Every row belongs to one group in each of 4 separate groupings. Each group adds its own fixed numbers to the row, and there is some noise. The rows also spread widely along 14 directions, which tell nothing about the answers.
Known rows, each followed by its group in each grouping:
[ 18 -26  74  32  -1  27 -17  -8 -20  12  25  17   5  23 -21 -32 -43  29
 -27  -8  19  14  61  18 -57  21 -45]
rom k_400 (1) k_269
[ -4 -50 -11 -29 -41  -3 -16  19 -27 -42 -11  -8   2  23  33 -41  22  13
  17   5 -49  15 -27  30   8  -9 -53]
mot k_400 (2) k_135
[ 15 -23 -11 -21  25   8 -29 -23  11   0  35 -15  -3 -15  21  27   8  51
 -31 -42  32 -39  23  -8  39   7 -39]
soke k_183 (0) k_818
[-32  20 -20  12 -35  -1  38 -31   8  -1   4  56  27  55  -1  52  11 -46
  26  -6  20   5   2 -17   4  15 -32]
fur k_557 (2) k_503
[  4  -1 -28 -12  16  34 -46 -20  12  -1   6 -19   0 -28  -5   3 -26  26
 -15 -10  14 -20  23 -10  38  58 -29]
soke k_557 (0) k_818
[-16 -49  39 -42 -52  -2  -1  22   4  36  27  18  33  34   5   4   7  22
  20 -60 -16 -24   6  14  28 -53  14]
rom k_183 (1) k_269
[  1 -18 -37  18   5 -15 -36   4 -25 -30 -81 -26  11  -8   0  27  12 -48
  -4  40  -3  18 -10  -8 -14  59   0]
Konuv k_557 (0) k_452
[-12  -7 -25 -21   5 -74  25   9 -30  36 -19  16 -16  21  19  33  66   2
  -9  15 -27 -18  -1  40  -9  17  42]
Kera k_400 (2) k_503
[ 25  -1  36  22  12   9 -12 -27 -14  12   4 -13  38   9  -5  41  13   2
 -40 -11  33   7  20 -67 -49  50  -6]
Konuv k_557 (2) k_135
[ 11   8 -24   5  24  -9  26  26  38  37  45  56   4 -35  17  37  32  16
 -28 -25  17  -5  20  69  37  14   1]
mot k_183 (0) k_452
[-23   0  17  -7 -11   0 -28  16  33  -5 -12 -17 -28  -8 -81  -4 -37 -21
   9 -22 -16  -5   2  49  56  13  41]
Kera k_557 (0) k_700
[  4 -16 -65 -15  33  17 -11 -15  31   7  21 -14 -22 -25  35   5  23  63
 -63   7 -19   1  -4   9  33  42 -31]
fur k_400 (0) k_700
[  0   9   6   0  -5 -26  -8   3 -27 -36 -28 -12 -23  -3 -43 -22   7 -34
  -8  17 -21   5  -7  55 -17  45   9]
fur k_557 (2) k_503
[ 26  31   8  47  44 -10  -3  61 -10 -38 -13   0 -30  -4 -26  32   4 -42
  13 -13  46 -24 -20  37  -3  22  19]
Konuv k_183 (1) k_269
[ 51  13  31  23  37   6  12  29   6  36  81 -19  19   9  28 -28 -35  99
 -10  58 -26  53  -9 -20 -34   3  -3]
mot k_183 (0) k_135
[  2 -20 -35 -42 -31  29  12  15  -8 -15  18  -2 -40  -1  26   8  52  26
 -22 -48  -2 -43  -8  10  53  28 -49]
Konuv k_183 (2) k_135
[  1  17 -13  -6 -20 -40   2 -44  16 -37  39  20  18  50  -5  31   3   2
  20   9  14   6  -8  26  31 -68 -26]
Konuv k_400 (2) k_818
[  2   7 -25  -3  39  18 -33  29  72   8  13  42  64 -42  26  52  12 -30
 -23 -45  37 -22  -7  31  50   9  21]
fur k_400 (0) k_452
[ 41  65  14  12  18 -13  28  52 -61  19   5   0 -57  17 -25   0   0  16
  23  32  15 -69  22  52  -2  49  35]
Konuv k_400 (0) k_452
[  2 -15 -62  -6  -9  58  17  64  18  -1   5 -22 -32 -18  26  -2  14  34
  11   1 -35   6 -42 -20  56  48 -53]
soke k_557 (0) k_135
[ -4 -37   8  46 -20  31  14  25  19  46 -37   1  18  -4 -18  79  16  -4
  -8 -19  39  23  17 -56  -9  28  -4]
Konuv k_557 (1) k_452
[  3 -24 -34 -74 -38   5  -4 -10 -30   5 -17 -26  -8  -2  17  59  69  31
   0 -63   8 -81  -8 -14  54   9   0]
mot k_183 (2) k_818
[  5  13  37  41   7 -33  41 -11  -8   0  57  15 -33  45 -47   7 -13  22
  13 -15   0  -2  14  31   1 -37  -5]
mot k_557 (1) k_818
[ 35  31 -49  -2  -9  38  -6  48 -21  10 -23  18  23  -9  45  19 -26  32
  54  60  20  -4 -15   4   0  64 -45]
Kera k_400 (1) k_269
[  1   9  10  39   2  31  -4   1  14 -21   8 -33 -16  15 -41  19 -32  -5
   4  20   4  35 -14 -26  -7  22 -22]
soke k_183 (1) k_818
[-31  -7   9  24  -9  28  -6   4 -35  40  -7  28 -18  43   7   4 -34   5
  44   0  23 -22  37 -19  -8  59  -2]
mot k_183 (1) k_269
[ -5 -10 -26  12  11  -1  31  25 -20  16   7 -11 -18  27  24 -10  25  21
  -9  29 -46  17 -18 -28 -16  46 -24]
soke k_557 (0) k_503
[-13 -56  32  10   4 -75  17   1 -19  31  17   2  -6  54  11  -1   8  30
   3  10 -26  25   7  23 -27 -54  14]
fur k_183 (0) k_818
[-14 -12  28   2 -11 -11  33 -35  35   7  53  15 -18  22 -51  37  35 -16
 -62 -66  -6   5  22  34  19 -22  -2]
mot k_183 (0) k_269
[ 39  31 -32 -55   4   4 -16  11 -19   3  35 -24  10 -10  31 -34   3  70
  -5  37 -43 -35 -13  20  21  31 -13]
soke k_400 (0) k_700
[ -4 -25 -54 -10   2  68 -51  42  24  38 -34 -50  22 -40  32  26 -14  57
   7  25  -6   5 -17 -60  33  61   9]
soke k_400 (1) k_452
[-13 -73 -13  15  35  -4 -32  -6 -20  42 -46   6  38  -1  67  39  26   9
 -36  -2  27   7  30 -47 -45  65 -14]
fur k_183 (0) k_452
[ 42  48 -21 -45  30 -40 -38  12  25 -47  55 -39  10 -19  -4   7  -7  42
  27   2   3 -35 -42  44  66 -45  28]
soke k_183 (2) k_135
[-27 -17   1  33  21 -16  13  12  -4 -27   6 -48 -74  55 -34   9  -2  10
  18   1 -11   6 -28 -10   9 -10  19]
fur k_183 (2) k_452
[  9   9 -11  -1   3   5 -16  45  13  20 -32 -31  14 -33  -9  27  20 -15
 -13  31 -10  28 -31  -7  -7  53  60]
Konuv k_183 (2) k_452
[ -5 -12  54  27  27  11  -6  32  15  -7  43 -39   4  50 -10 -18 -20  24
  10  -6 -23  24 -33 -45 -20 -24  34]
rom k_183 (2) k_452
[ 31  35   8 -17 -25   9  15  39   3  49  28 -27 -23 -15 -44  20 -25  67
  32  23  -2  -9  -2  32  32  -2  48]
mot k_183 (1) k_269

New rows, each followed by its group in each grouping:
[ 54  32 -38 -35 -36  19  44  41 -15 -19  -4 -33  -9 -16   2  46  79  25
 -26  15 -18 -11 -50  -1   8  17 -24]
Konuv k_400 (2) k_503
[  3 -20  33   0  14 -21  20 -27  -3  25  12 -12   5  31 -19  79  66   4
 -54 -61  25 -39  24 -36 -18   5  25]
Kera k_400 (2) k_452
[ 17 -31  25  37  46   1 -15  42 -26 -14 -21 -20  25  26  36   7  35 -25
 -34   0  -6   4 -21 -46 -57  32   6]
Konuv k_400 (0) k_452
[ 16  18  12  -3 -64  44  35  22   8 -17  16 -45 -19  28 -62  14  -7  13
  13  17 -36  18 -24  -4  12 -11 -30]
soke k_400 (1) k_452
[ 13 -12  10  24  -1 -52  43   7  28 -21  27 -15 -14  27 -33  59  44  10
 -17  -8   7  34 -29   6  -1 -67   3]
Konuv k_183 (2) k_700
[ 37  -1  -9   6  20  53 -33  52  17  15 -13 -36   2 -46   2  23 -34  55
   9  24  30  10  -4 -14  20  58 -12]
Kera k_183 (0) k_452
[-34 -17   4  16 -21 -30   7 -12  23 -21  12  15 -11  60 -24  53  -2 -20
  48 -26  34   3  -8  -2  44 -72   1]
Konuv k_183 (2) k_818
[ 11  13 -55  -1  34  16 -17  37  54 -19   2 -50  10 -46   9  33  29  -1
 -31  30 -27  49 -69 -22  18  43  17]
soke k_183 (2) k_135
[-12   9  20 -15 -39  27 -18   6   3  30  -7 -27  17  28 -30 -12 -37  15
  25  44 -35  30  -3 -20 -13  17  41]
rom k_400 (2) k_269
[  6   0  15   7  -3 -39  12  -3   9  17  38 -10 -52   3 -46  -1 -23  48
  -2   7  -3   4  15  77  25 -27  13]
fur k_183 (1) k_818
[  0  18 -33 -12  16  19 -29 -12  -7 -22   1  27  29   2  45   8  30 -38
 -34 -23   4 -41  -8   1  11  58 -15]
Konuv k_400 (1) k_818
[ 45  10 -27  -5   0  47   0  47  13 -32  19 -46   7 -10  16   3  -1  52
   5  25 -27  15 -62 -17  14  -9 -32]
rom k_400 (1) k_818
[-46 -39 -21  11 -10  -6  32 -43 -16  17  21  29   7  79  52  30  43   1
 -20 -20 -23   6   1 -55 -14   8 -31]
mot k_183 (1) k_503
[ -4 -54  42  44   7  -5 -10  12 -16  46 -24  -2  20  17  -4  11 -19  18
  -6  10   1  37  32 -37 -55  28   5]
rom k_557 (1) k_135
[ 18 -39  35  10  12 -34 -27  -2   6 -45  -8 -15  42  12 -13  27  11 -19
 -14 -22   6  18 -12   6 -21 -42  -5]
mot k_183 (0) k_700
[  5 -34  13  11   3  19   7  90  22  29  -3  -5  17 -30   3  -4  11  11
   1 -26 -23  14 -36  13  10  13  28]
fur k_557 (1) k_452
[ -6 -58  37  44  40  23 -64  42  14 -20   6  17  28   1  29 -31 -50  20
  25 -26  32   9  16  13   5 -11 -24]
mot k_400 (1) k_452
[ 10 -59  34 -24 -14  14 -51  17 -68 -13 -39  -5  30   9  43 -52   0   7
  -5 -10 -21 -30  15   7 -43  38 -36]
rom k_400 (1) k_818
[  0  -8 -39  51  53  -2  19  -1  91  -8  47   8   6 -13  -1  78  32   5
 -51 -33  26  40 -20 -15  47 -30  -9]
Konuv k_557 (0) k_452
[ -4 -60  30   3 -27 -10 -11 -39   4 -20  10 -53 -10  47 -38  22   1  54
 -18 -21 -19  20   2 -27   4 -65 -20]
mot k_400 (1) k_700
[  0  58 -63 -12  29  15 -19  52  29   9  11 -18   9 -30  23   6  -3  -8
  12  42 -40  -2 -61   5  38  64  57]
soke k_183 (1) k_135
[ 14  32  -5 -30 -12 -14 -41 -42   3  -5  21  20  67  14  15  10 -10 -11
 -12  12   2 -16   9  21   5   5   9]
Konuv k_400 (1) k_269
[ 20 -37  28 -10  45  -7 -11  51  -7  10  39 -14  -2 -13  26 -59  13  43
 -40 -26 -45   5 -17  25  -9  29   0]
Kera k_557 (0) k_269
[ 22  37  -3  -8   0  29  49  51  37  21  60  30  33 -12  22  -9  30  18
 -27  17 -42  36 -41  12 -17  32   0]
rom k_183 (2) k_700
[ 18  35  24  -3 -20  15  29  -4   4   5  16   9  67  44  -6  91  38 -34
  14 -30  34 -29 -17 -68 -21 -12  -2]
soke k_400 (2) k_818
[ -6 -43   8  24  44 -55  11  45 -13  31  38   6 -53  14  25 -28   0  62
  13   8 -13   3  12  50  10 -22  -3]
soke k_183 (0) k_818
[-11 -29   6  17  -2 -41  52  -9  22  50  24  -3 -18  16 -27  74  62  25
 -32 -40  -6  16   7 -13   7 -21  29]
mot k_557 (2) k_135
[ 20 -10  -2  44 -13   8  14  12  32  29   2  26   6 -19 -21  37 -22  18
  -8  34  29  65  31  18   0  18 -48]
Konuv k_557 (0) k_135
[  4  19 -29 -18 -35  27  48  34  10  25  25 -47 -55   5 -27  13  14  53
  -3  19 -52   9 -48   2  34  13  13]
fur k_183 (1) k_818
[ 12  18 -12  50  71  -9   9  26 -12 -27   1  15  -7  -8  14  18  36 -38
 -26  -8  11  -1 -19   1 -35  72   1]
mot k_557 (2) k_135
[ 10   0   1  36   1 -17  26  24  -5  22 -25  17  10  19  -9  76  16 -19
  12   3  32  -5   4  -2 -22   4   6]
fur k_400 (1) k_135
[ 53 -15 -75 -20  -2 -17  -3  23  21 -11 -14 -31 -20 -94   9  27  41  53
 -53  44 -19  47 -13  75  22  34 -54]
soke k_183 (1) k_135
[ 30 -52  -8  17  -3  10  -6  28 -13  15 -40  -5  -1 -50  15  22  31  34
 -32   3  29  33  15  -1 -23  49 -51]
Konuv k_557 (2) k_818
[ 36  49 -41  14  41  16   0   0 -23 -22   5  -3 -11   4  13  42  11  13
  -3  21  29 -45   3   4   8  55 -15]
mot k_400 (0) k_452
[-20  24  41  -9 -23  23  -1  14  33  45  40  15  64  56  -5  14 -30   0
  38   1 -10   9 -12 -44   5  -9  54]
Kera k_400 (2) k_452
[ 39 -18  18  10  56 -30 -15  -7  12  28  37 -12  27  -4  24  56  14  56
 -39 -19  31 -12  19 -20 -14 -17  15]
rom k_183 (0) k_135
[ 10  26 -10  31  65  29  -3  55  57  -9  57 -31  -2 -14   7   7  -2  26
 -10   3  -5  27 -53 -30  16  19  23]
soke k_183 (2) k_452
[-11 -10 -16 -11 -47  45  -4 -10  34 -48   0 -42   2  32 -38  16  -3 -11
  -9  -3 -41  31 -43 -17  24 -22 -26]
rom k_400 (1) k_269
[ 36  18  37 -36 -25  -3 -18  25  30 -20   5 -32  20 -32 -63  31   5  -7
 -10 -33   9 -15 -16  49  27 -28  35]
fur k_400 (2) k_135
[  2 -17  -4  15  34  -3 -17 -46  33  34  19   7  32   2   4  49  -8  40
 -41 -12  31  12  34 -42   3  29 -13]
Kera k_557 (0) k_700
[ 39 -18 -30 -17  34  -5 -49  31 -12   0 -18 -41  30 -41  44   8  17  50
 -14  16  -3 -19 -14   1   0  29   4]
soke k_400 (1) k_452
[  8 -27 -11  20  28  -9 -28  58 -50 -39 -21 -43 -16  40  43 -37 -14  35
  50  45 -28  -5 -44 -21 -21   3 -20]
soke k_400 (1) k_503
[ 36 -16  42  -9 -23  54 -29  -3 -16  14   1   1  42 -19   4  -3 -28  29
 -28 -10  33   5  32 -11 -42  59 -56]
fur k_183 (1) k_269
[ 12 -52  -5   0   5 -32 -17  46  14  19   5 -16  -9 -22   3  -4  -8  63
  17  -7 -18  10  -4  44  38 -38  10]
rom k_557 (1) k_135
[-16  20 -21  17   2  17 -17   0  11 -51  17   5  -7  41  -2 -18 -49 -18
  40  24  -6  17 -32  14  15  10 -29]
fur k_183 (1) k_269
[ 42  39  28  38  17  25  12  28  32   1  23   6  54 -31 -20  24   5 -34
 -51  24 -12  67 -24   4 -56  54   8]
mot k_183 (1) k_135
[ -7  -5  14  -6  27  63  -3  54  40  18  47  13  25   0  37   2  14 -13
 -34 -71  -4 -27 -28 -32  23  43   9]
fur k_183 (0) k_135
[-17 -64 -43 -63 -40   3 -26 -10 -25  16 -52 -32  -8 -18  30  10  52  31
 -32 -13 -32 -19  -3   2  16  40 -16]
fur k_400 (2) k_818
[-41   5 -67  29  17  -8  49  -8  49  23  36  41 -17  33  31  60  30   7
   1   9  11  28 -17  -8  30   8 -12]
fur k_183 (2) k_452
[  9 -82  11   0 -25  24  12  34 -13  54 -35  -4  26 -25  33  27  42  29
 -46 -22 -15  33  13 -38 -36  62 -44]
Kera k_557 (1) k_135
[ 21  12  34 -26 -13  18 -53  36 -38  -3  -5 -23   0   3 -17 -12 -53  31
  69 -18  37 -80  24  23  36  12  13]
soke k_183 (1) k_452
[ -1 -14 -39 -18 -20  50   4  15  17   9  25 -11  -3   8  29  16  14  50
   0 -17 -10 -18 -10 -23  48  11 -48]
soke k_400 (1) k_452
[  2  47  -7  42   8 -20  45 -24  32  -5  72  50   6  53 -10  65 -13   8
  37  -1  38   5  -3  13  24 -55 -19]
mot k_183 (1) k_818
[-12 -24  38   8 -29 -24   1  27 -10  79 -17  12  23  20 -24   2 -27  19
  25  48 -19  31  39  10 -31   9  34]
soke k_400 (0) k_700
[ 48  24  10  -2 -13  53 -28  47  22  11  -5  -6  17 -50 -29   0 -56  35
  11  44  21  30  12  38   8  46 -33]
Kera k_400 (0) k_269
[ -5  -7 -38  19   2  -4   0  33  15 -11 -35 -37 -47 -28 -40  21  21  -9
 -19  27 -28  25 -16  46  18  35   8]
soke k_400 (1) k_452
[ 29  11  -7 -33 -20   1   3  11 -13   3  43 -26 -10  15  14 -49 -31  80
  13  68 -52  29 -12  32  11  15 -29]
Kera k_183 (0) k_452
[ 23 -33  28 -24 -38   2  19  29  20  60  31  53  66 -26  32  13  54  16
 -61 -39 -13   8  23  44  -4  -1  -9]
Konuv k_400 (1) k_452
[-18 -42 -21 -10 -49   2  15  14 -10  17 -32  15  14  25  24  25  47 -17
 -15  -5 -24  15  -8  -1  -6  13 -24]
Konuv k_400 (1) k_269
[-33 -33 -45  -9  38 -27  -5  -7   2   6  18  59  27  20  76  19  57  -9
 -23 -67  -3 -57   4   4  30  12  -6]
rom k_557 (1) k_503
[  6  14  -4 -46 -35   1 -15 -31  31 -27   2 -19  47   8 -37  60  33 -49
 -31 -38 -15 -22 -12  -1  36 -15   5]
soke k_400 (0) k_135
[-13 -32 -57 -22 -16  16 -21 -42  43  19 -14  -9  16 -23  15  69  26  28
 -36  -6  17  16   9 -21  34  23 -26]
fur k_400 (2) k_135
[ 48  -8 -26 -15  43  37 -54 -15 -11 -49  -3 -70  -3 -41  14   7   1  56
 -47 -16  11 -25 -20 -38  11  65 -45]
Kera k_557 (1) k_818
[ 27 -16 -78  -8 -13  23 -12  -7  51   6  13 -33  17 -32  35  50  15  84
 -28  43  -1  45 -22 -18  46 -10 -46]
Konuv k_400 (1) k_452
[-25  -2 -14   5  16   2  -9  13 -16 -33  -6 -53 -68  33 -30   2  13  -6
   2 -19 -32 -30 -35  -3  31  18  40]
mot k_183 (1) k_503
[ 30  -8   3   8  54  19 -30 -33  -9  -3  34  -7  42  12  55  14   3  51
 -48  -2  36  -2   9 -57 -49  43 -44]
fur k_400 (2) k_269
[ 30  -7 -49  47  70 -15  19  26   9   8  -3 -44 -48 -17   8  52  34  56
 -40  43   3  21 -15 -24 -16  33 -13]
soke k_400 (0) k_700
[-22  -1 -43 -65 -19   1 -28 -35  31  -7  22  42  45  -4  30  34  29 -12
  -2 -72  19 -56   3  21  78  14 -16]
Kera k_557 (2) k_269
[-15 -34 -26  24  34 -36  37   6  -7  53  28  12 -42  24  44  21  36  57
 -28  12 -17  15   4  -2 -12  24  -4]
Kera k_183 (1) k_818
[  4 -22 -16 -22  15 -40 -14   8  34  43  50  32  63  -5  60   1   1  46
  -4  16 -12  31   3  24  12 -26  -4]
soke k_183 (0) k_269
[-34 -48 -19 -14 -31  28 -25  44 -35 -16 -75  -8 -30   0   2   1  33 -54
   8 -40 -25 -39  -9  21  22  61   1]
mot k_400 (1) k_135
[ -5 -32   3  -1  22  -9 -19   6   8  -1  -5   5  14  -6  10  38  28  -8
 -15 -64  29 -35   2 -10  16  17   5]
fur k_557 (2) k_135
[ -9 -51  20  40 -20 -10   5  28   6  -2  -3  26  -7  29   1   3 -18   0
  20  12  18  46  19  25  -3 -26 -48]
Konuv k_183 (0) k_452
[ 15  55 -74  -8  38 -26   4 -27  28  33  36   4  13   1  35  49  32  22
 -45  46 -19  -3 -11  -5  24  38  39]
Konuv k_400 (0) k_135
[ 40 -22  56  39  18  15 -16  41   1  10  18  -2  10  -3 -16   4 -43  55
  17  -1  38   3  30  22 -17 -25 -14]
rom k_400 (1) k_452
[ -3 -24 -41   3 -34  47 -12   3  -5   5 -69 -32   8  -8 -12  82  23  -8
   0   0  16   2  -8 -49   6  44 -14]
mot k_400 (1) k_269
[-29 -12 -37  31   5  19 -10  33 -31  -4 -39 -16 -31  56  16  28 -20  10
  74  20   8 -23 -20 -45  16  18   6]
mot k_400 (1) k_269
[  0 -32 -62 -63 -54  60 -24   0  17   5   7 -11  34 -21  53   9  28  53
 -13 -35 -21 -29 -18 -32  74  26 -46]
Konuv k_557 (1) k_452
[ 12  12 -28  18  28  25 -24 -23  46 -11  25  53  84 -18  49  42  12 -15
 -39  -5  28  24   2  -2  -6  27 -39]
mot k_400 (1) k_503
[ 32  12 -11 -23  10 -34  42   2   0  15  57 -30 -17  -6  -5  -5  54  54
 -66  -8 -62  -7 -28  34   5   4  23]
fur k_557 (1) k_452
[ 11  38 -25 -30 -17 -26   1  17  10 -56  29 -10   0  38 -19  15  -2 -19
  46   0 -22 -36 -39  44  63 -55  -2]
soke k_400 (0) k_135
[ 44  38 -46  19  38  17   2 -12  35  14  28 -28  29 -26  11  52 -17  61
 -18  53  16  38 -24 -39   3  28 -15]
fur k_557 (0) k_818
[ 18   2  15  11  34 -44 -22  28  31  -3  20 -35  -7  -5 -33   0 -25  26
   1  38 -28  42 -25  48  16 -40  46]
Kera k_400 (0) k_818
[ 54  55 -36 -43  10 -15  18  14 -12 -23  33 -37  -5 -10  11  43  73   8
 -47 -18 -22 -58 -53   7  24  19  31]
Konuv k_183 (1) k_135
[ 56  26 -24   7   5  34 -20   8 -26 -42 -27 -61  -8  -3  -8  25  -8  27
 -11  58  11  10 -21 -31 -21  46 -40]
Konuv k_400 (0) k_269
